The rows come from 4 hidden closed curves, with some noise, and rows from the same curve form a group. Each curve winds through 8 dimensions. The rows are also pushed far along 6 directions, which tell nothing about the answers.
Known rows, each followed by its group:
[ -4 -21  -3   0  11  -4  44  -5  -2  15  19  25 -12 -11  48  18  22  16
 -14   1   3  -1  11] -> Sonav
[  8  -7  -1 -21   0  -3  -6 -35 -10  -7 -13 -12  27   6 -28  -1 -25  -7
  11   6  -7  14 -12] -> Raf
[ 18  14   9  -5   9 -26  25  24   2   2   4  13  -1  -4  -8 -12  23 -21
  42   4  -6 -23   8] -> Sonav
[ -5  13 -13  29 -18  10 -20  12  11 -10  10   6 -21  -6   7   7  15   7
 -22 -15   5 -23  -6] -> Sonav
[  4  -2 -11 -10  -6   3  27 -10 -13   9  27  36   3  -8  17  19  16  16
 -12 -18 -30 -32  -8] -> Raf
[ -8 -12   6  -6  -1  15  -5 -70  23 -27 -28 -15  21  -9 -26  21   2  34
 -19 -16  -8 -40 -24] -> Gebo
[-15 -23  -9  -4  17  22  18 -37  26   3 -12  -3   9 -17   1  28   5  38
 -32  -9 -13 -14   4] -> kig
[ -8   5   2   0  -6  -9  15  -1  -2  -4   1  21  11   1 -13  14  16   2
   6 -29 -28 -41  -7] -> Sonav
[-43 -58   2  46  -6   3 -44  17   9 -20  16 -31   9  -7   6  31  -6  -7
 -44  20  -4  31 -19] -> Raf
[-18  -1  -6  41 -11  -8 -37  60 -20   2  27   3 -16   9  23 -22   0 -31
  -5   7  31  35  -7] -> kig
[ 10   2  -3  14  -3   7 -20  25  14 -10  -1 -27 -27 -11  -5  -8  -1 -12
  13  26  34  13   5] -> Sonav
[ 10  18   3  11  -5  -6  -6  30   6  -8  10  12  10 -10 -15  -5  20 -34
  39  -1 -10 -25  -3] -> Sonav
[ -5  39  -3 -25 -11   6 -11 -37 -28  14 -25  15  26  32 -16 -33 -28  -4
 -12 -39  -9   7  -1] -> Gebo
[  4   8  10  -4 -14 -15 -35   1 -11  -7 -25 -15  45  25 -41 -15 -30 -20
  28   6 -27  11 -23] -> kig
[-14 -30  -5  34 -28  -9 -51  58 -14  -7  28 -17 -13  -2   9  13   0 -12
  -2  25   4  26 -19] -> Raf
[  3  -9  27 -29  22  12 -15 -42  25 -15 -42 -45  24 -10 -37 -11 -33  20
  -1  29   6   1 -13] -> Sonav
[ 32  10   9 -29   1 -24  -1  10 -16  11  -5   7  43  18 -23 -13 -19 -22
  59  18 -38  21  -1] -> kig
[-12 -21   7  -8  18   3  -6 -15   3  -4  -5 -20  12  -7 -11  -8  -4  -3
  -6  14  10  22   1] -> kig
[-13   1  -6  -9 -30  23 -55   3 -34  -3   8  -7  31  22 -27   3 -39 -19
  -5 -15 -33  31 -15] -> Sonav
[ -3 -13   1  19 -14   6 -11   0  16 -20   1  -3  15 -15 -12  19  11   7
   5   8 -16 -41 -34] -> Sonav
[-16   9   1  -2  -8  18 -29  17 -12   4   2  -8   4  12 -17  -2 -19  -9
 -18 -15 -18  15   8] -> Raf
[ 22  36 -11 -13  -5   0  -8  16  -3   4 -26  -3  12  11 -44 -32 -18  -3
  43   0   4 -18 -17] -> kig
[-14   6  12 -13  -1  -4   0 -35  -2  -6 -23   6  33  -2 -22  -2 -13  -7
   1 -18  -6 -18 -14] -> Sonav
[  0 -15 -14  19   2  12  19  41   6   5  28  10 -36  -9  29  29  23  14
  -3   0   3   1  16] -> kig
[-12 -10  -9   9  -5  23  -3  19   0   0  20   9  -2  -7   7  24   8   6
 -14 -12 -20  -6   3] -> kig
[ 24   4 -12 -20   2  -7  51  -8  -4  14   6  24   6  -1   0  15  14   7
  23  -5 -33 -27   6] -> Gebo
[ -2 -13  -6  19   9  10  17 -10  44 -14 -20 -26 -41 -22   3  21  22  28
 -15   8  36 -23  10] -> Raf
[ -1 -11   9 -12  -1  -7   3  -5  -4  14   1 -11  -1   4  12   3  -8   1
 -20  17 -18  21  14] -> Gebo
[ -3  16   3   9 -14   9 -19  -6   0 -24 -13  -3   4  -1 -19  -7  -6  -7
  18 -11  25 -26 -30] -> Gebo
[  2   4  12  -1 -16   0 -23   6 -22 -13  11  -1  23  15 -12  -3 -19 -35
  16   2 -19  13 -15] -> Raf
[-11  16 -15  13 -23  25  -8  13  -9  -4  -9  13   7  12 -16  11  -8   4
   7 -33  -7 -27 -22] -> Gebo
[ 14  -6   8 -29  20 -14   8 -19   4  -1   1   1  32  -9 -26   1  -7  -7
  17  11 -31   3   5] -> Sonav
[  9  16  -1 -16  12  -5  25  15  -8  19  10  17  -5  12   5  -5  10  -2
   5 -14 -29   0  26] -> Raf
[ -3 -15   4   9 -24  -4 -32 -12 -10 -10  12   0  48  -3  -6   8  -6 -28
   5  15 -38  -1 -29] -> Gebo
[ -6 -11   7  10 -16  -1 -13  21  -7 -10  22   4  15  -6  -3  15  12 -20
   8   6 -34 -19 -16] -> Gebo
[ -7 -13 -20  17 -13   7   4   4   9  -2   0  -1 -12  -7   0  23   9  28
 -16  -6  -3 -25 -14] -> kig
[  4  14 -15  40 -31 -13 -20  68 -11  -7  20  13   7  12 -16  -3  27 -39
  44  -7 -27 -24 -21] -> Raf
[  1 -38  29 -32  33  14   1 -46  38 -17 -41 -53  20 -24 -29  20 -21  27
   9  38   9  12   2] -> kig
[  1 -12 -18  17   0   7  36 -13  35  -4 -17  -3 -31 -23   6  30  27  46
 -12  -2  15 -54  -8] -> kig
[ 25 -13  -3  13 -10 -18 -20  23  -5 -16  23   0  37  -8 -14   1   1 -35
  51  41 -24  -1 -34] -> Gebo
[ 10   3   6 -32  -4 -10  20 -22 -15  16 -12   8  17  12  -3   5   1   0
  19  -9 -26   1  13] -> Raf
[ 22  29  10 -27   0 -12   1  -4 -14  16  -3   5  11   9  -4 -32  -1 -31
  30   7 -10  15  21] -> Sonav
[ 18 -29  -1   8  -7 -11  -6  -6   6 -23  26   1  19 -18   1  25  28 -10
  39  20 -16 -12 -20] -> Gebo
[ 15 -23  -6  20   5 -10   0 -11  36 -22  -3 -15   8 -25 -11  20  28   3
  26  25   3 -20 -10] -> Sonav
[-11  -6  18  15   4  -4 -26 -33  30 -32 -49 -39  35 -10 -42 -18 -15 -12
  15  22  27 -21 -40] -> Gebo
[ 16 -25  -3   5  10 -20  34  11   6   3  29  16 -23 -26  41  19  24   9
   8  28  16  -2   3] -> Sonav
[ -3  -5  15   5   4 -12  -7  19 -12   3   7  -6  -6  19  19  -7 -12 -15
  -4  11   3  40  13] -> Raf
[  6 -17   0  -7   1  -8  11  -4  -3  -4  19   9   4 -16   7  13  10   6
   7  13  -8 -15 -13] -> Raf
[ 21  17 -18  27 -12 -19 -17  52 -10  -4   8   6  18  14 -23 -26   9 -43
  63  11  -2   3 -18] -> Raf
[-13 -46  -5  32 -23  11 -36  10  10 -21  27 -24   0 -20  10  43  12  -9
 -17  24 -14   9 -14] -> Sonav
[-28  12 -15  23 -29  16  -8  43 -34  13  40  38 -13   8  26   8   9 -20
 -30 -37 -18 -10   0] -> kig
[ -7 -37  22  -6  10  -6  -5  -4   8  -9   7 -29  -1 -15   2  18   0  -1
 -13  32 -10  15   5] -> Gebo
[-17 -20  11  11  12 -10  -3  -2   1   1   8  -7  -2  -2  24  -4  -5  -3
 -31  14  13  28   5] -> Gebo
[ 20 -10  10 -21  39  -6  36 -55  40   0 -29 -27 -44 -19  26  -4   2  52
 -23  30  59  11  25] -> Gebo
[  7  11   1   1 -18  -4  -5  10 -17   5   6  17  23   5   6  -2   7 -36
  36  -4 -13   5   0] -> Raf
[  4  10 -16 -13  -6   5   4 -11 -18  20  19  28  15  10  10   1  10  -2
  -6 -26 -38  10  19] -> Raf
[ -5 -12  16   1   6 -10 -10  -8  13 -11  -5 -17 -18  -6   5   7   8   8
  -7   5  21   8  11] -> Sonav
[ 22 -21  11 -48   8 -18  10 -28 -34  10  15   2  42   4  -6   3 -25 -29
  31  25 -30  50   9] -> Raf
[-16 -22  -2  26  -7  12 -21   8  13 -17  19  -3   1 -10   7  25  18  14
 -22  -2 -18 -18 -15] -> kig
[-13 -20   9  -1  11   8  27 -56  22  -1  -9   7 -20  -9  44  31  17  57
 -53 -15   9 -21   7] -> kig
[ -6  18  -7 -14  12  10 -10   9 -26  16  28   7 -28  18  17 -23 -28  -7
 -49 -14  13  56  35] -> Gebo
[ -2 -41   9 -14   8  10  25 -40  19 -13  -9 -13  19 -11  -7  52  13  26
   6   1 -36 -17  -1] -> kig
[  0  -7  10  -4  13   4  -2 -16  16  -9 -30 -18  12  -1 -12  -3  -2   9
  25   6  19   3  -4] -> Gebo
[  0   9   3  -4 -15  15 -12 -13   0 -17 -28  -8  35  16 -46  11  -6  -1
  29 -23 -34 -31 -24] -> kig

New rows. What belongs after each?
[-30  -6   0   8  -3   6 -15  -4  -6   2   1  -9 -19   0   6  -4 -11  14
 -58  -8  13   3  -3] -> kig
[-18  -7  11  -6   4  11 -34  23  -9   4   4 -24  -6   5  -9  -4 -27  -9
 -22   8   0  42  15] -> Raf
[-25  22   3   6 -17   2 -23 -14 -12  -6 -24  10  29  13 -29 -14 -22 -14
 -11 -36  -2 -22 -24] -> Sonav
[  1  12   7 -30   8  13   3 -26 -18   3   2  13   0   7   4  -6 -20   9
 -12 -20   9  11   7] -> Gebo
[  4   6  12 -17  10 -18  19  -6  -4   8 -10   1  10  -7  -3 -17  -3 -26
  19  12  10   7  10] -> Sonav
[-21   5  -4  11  10  25  -7   3  11  -3 -22 -18 -29  11  -2  -7 -13  24
 -28 -18  40  12   9] -> Sonav
[  6   8   7 -13   1  -4  -6  26 -11  13  15  12  14 -10  -2 -13   4 -28
  30  12 -12   6   8] -> Raf
[ -4  -8   4   0  -5   8 -13  -7  -9  -4  10  -6 -10   5  14   8  -8  -4
 -14  -3   9  28  11] -> kig
[ -1  -4  12 -19  15  10  30 -36  22  -7 -22  -2  -7 -16  -4  24  11  21
   6 -15  11 -24  15] -> Sonav
[  8  32  -9  -6  -9  22  17   4 -11   9  11  29 -16  14  16   6   0   4
 -10 -34 -14 -14  15] -> Raf
[-22 -29  15   4  12  -8  -3  -8  13 -16 -14 -24 -10  -8 -12  17  -8  14
 -19   3  19   5  -2] -> Sonav
[-10  22 -13  14 -20  -5  17  25 -14  17   1  22  -9  14  10  -8  16 -17
  -3 -24 -11 -19   5] -> Gebo
[  7  -4   9 -31  25   2  42 -36  21  15  -9  10 -11 -29  19   8  19  34
  -9   4   9 -24  21] -> Raf
[  4   1   3  -2  13  16  28   7  19  -3 -18 -10 -24 -13   0   5   3  19
  11   8  29 -21  -2] -> Sonav
[  7  26 -13  16   0  -2   7  41  -7  11  19  21 -29  12  18 -21  -1   5
 -16  -6   9  -5   0] -> Gebo
[ 14  -4  -2  -3   2 -11  17  -5   0   3  10  17  14   2   7  10  29   3
  29  -6 -26 -13   4] -> Sonav
[ 10 -34  28  -9   5  -8  23 -31  21 -13   4 -11   9 -30  22  37  32  -9
  21  29 -11 -13   7] -> Raf
[-15  -4  -3 -26  15   9   7 -37 -11  10  -7  -2  20  17 -14  -2 -16  13
 -33 -24 -28  19  14] -> kig
[ 21  16 -15  16 -29   2  12  19   6   0  -5  15  20 -10  -9  11  35 -37
  70   1 -16 -40 -11] -> Gebo
[  1   8 -19  27  -4   5  -9  35  16  -3   0  -6 -25 -14  -8 -11  10   8
   2   8  29 -22 -13] -> kig
[ 11  37 -26   6 -11   6  -8  11  -7   5  10  28  13  14 -15 -11   7  -7
  11 -34 -28 -20  -1] -> Sonav
[ -3   3  -7 -25   8  -5  12  13 -43  34  34  29   8  31  16  -6  -9   0
 -30 -25 -56  40  32] -> Gebo
[-19 -26   3  29 -30  -3   7  13   0  -4  11   5 -13  -7  30  43  31  -4
  -8  -7 -12 -22  -3] -> Raf
[ -8 -25   9   2 -31  -3 -49  13 -41  -3  52  11  37  14  17  23  -1 -34
  -6   1 -65  37  -5] -> Raf
[ 21 -14   4 -27  21   0  28   9  -8  12  16   7  -5  -6  17  12  -4   2
  30  20   2  33  23] -> Gebo
[ -2  12  10 -11  -4   2  -3  18 -14   5   6   7  10  -1  -6 -12  -5 -30
  19   1  -2   1   0] -> kig
[  1 -42  12  13   4 -29 -11  19   1  -5  18 -18  11  -5  12  14   4 -24
  12  40 -10  40   2] -> kig
[ -7   4 -12  18   7   8  20   9  18  15  -6 -10 -62  -5  39  -2  12  15
 -40   0  50  22  39] -> Gebo
[-32  -3  11  23 -14   9 -52  31 -11 -13  -3 -27  -8   4  -7 -17 -25 -24
 -17   9  38  26 -17] -> kig
[ -9  37  -7 -13  -1  29  13  -8  -2   2 -17  18   8   1 -28  -9 -16   5
  -9 -37  -6 -41  -9] -> Raf
[ 11  -3   8   5  11 -11  18  -4  26 -10 -19 -12 -17  -1  -2   7  14  30
   9   8   9 -23  -2] -> kig
[  7 -22  -1 -20   4   2  -5 -39 -11  -3   5  -6  25   0  -3   7  -5   1
   9   7 -13  26   0] -> kig
[ -3  12  18  -9  13 -12   3 -21  13 -10 -27  -2  11  -8 -20 -13  -8  -2
  10  -5  24 -16  -6] -> Sonav
[-24 -20 -12   9   8  17  11   0   4   5  13   0 -37 -12  27  20 -10  36
 -61  -6  25   7   7] -> Raf
[  6  12 -15  -1  13   4  12   8   8   9 -17  -3 -13  10 -12 -13  -6  17
   5  -8  13   7  10] -> kig
[ 17 -30  17  -7   9 -12  11  -5   1 -14  26  -7   4 -14  16  22   8 -15
  17  34 -12  16   2] -> Raf
[-11  -1   0  18  -2   4  -7  -2  26  -5 -26 -10  -5  -4  -3   7  -5  32
 -21  -1  10 -23 -14] -> kig
[  3  21  14  -7  -2   3 -12  24  -9  -2  -7  -2   7  -5 -15 -25  -9 -34
  38  11  22   1  -7] -> kig
[-17  19   6  -3  -8   9 -14  -8  -8  12  -9   1  -6  17  10 -17 -21  12
 -52 -14  -6   4   2] -> Gebo
[ 14  18   5 -20  15   1  21 -21  15   9  -7   9 -19  -8  13 -10  13  28
  -7  -5  12 -17  18] -> Raf
[-23  -1  -9   8   3  25  10 -15   9  -2 -15   2 -20   9   8  16   1  38
 -33 -37  15  -9   4] -> Sonav
[ 11 -22 -11  18   8 -14  20  17   0  -2  34  20 -16  -8  39  16  34   5
  16   6  11   7   6] -> Gebo
[ -2  -9   4  24  -2 -20 -18  48  -5  -5  30  -4 -41   0  27   1  17 -13
   1  10  31  30  19] -> Sonav
[ 19  14  22 -30  17 -23  -2  -8  -2  -3  -6   5  32  -4 -27 -20 -11 -26
  47  11  -5   7   3] -> Sonav
[-11 -16  -5  27  -8  17  -5   1  17 -16   9 -10 -32  -6  21  30   5  20
 -35  -2  15  -4  -1] -> Raf
[ -5  13  11 -11 -17  12 -10  -6 -15   5  -1   9  10  22   2  11  -5   2
 -10 -26 -40  -5   6] -> Raf
[-35  -9   9  31 -11   8 -71   5   2 -26 -19 -31  19  15 -27 -13 -31   6
 -30  -4  14  10 -39] -> Sonav
[-12  33 -13  33 -22   7 -28  34   4  -3  -7   6 -29   1  -2 -25   9   7
 -11 -19  35 -35 -19] -> Raf
[ 33  16   9 -61  18 -14  23 -38 -23  23  14  33  30   2   8 -10 -13  -8
  27  -1 -29  26  29] -> Sonav
[ 11  14   1 -21  -6  -4   8   0 -34   9  13  19  14  15   1 -10 -17 -29
  18  -6 -12  20   5] -> Raf
[  4  21   1   1 -19   6  -6  10 -24  -5  16  21  11  18  -1  -2  -6 -23
   6 -20 -25 -10 -10] -> Raf
[ 15   5   2  15 -13 -13  13  24  13   4  -4  -3  -8 -10   6   1  23 -16
  27  24  -3 -27  -5] -> Gebo
[-12  15 -24  34 -24  16 -29   9   7 -15  -1   0   3  -1 -24  -6   9  -3
 -11 -20  -1 -40 -28] -> kig
[-21   5 -23  44  -8   8 -36  39   7  -7 -16 -26 -33  19 -13 -17 -17  12
 -28  -8  43  21  -8] -> kig
[ -9 -15   6   3   8   1 -14 -34  13  -5 -12 -25  -3  -6   8  -4 -17   4
 -38  20  19  27   4] -> Gebo
[-21  -3   6  37   0  13 -15  28  16 -22  -4 -17 -24  -8  -2  -4  21  -3
  -2  -3  38 -23 -16] -> kig
[ 13 -11  18 -22  -2  -6 -20 -33   9 -12 -14 -15  40 -14 -24   4  -1  -1
  33  23 -21 -12 -19] -> Raf
[-24 -25   6  17 -24   7 -36  10  -3 -13  13  -3  38 -18 -11  23   9 -23
   7   6 -30 -15 -27] -> Raf
[  0  -4  -1  -1   1  -2  24 -32  27 -11 -29 -13  -6 -16 -18  13  14  22
  -4   0   6 -50 -13] -> kig
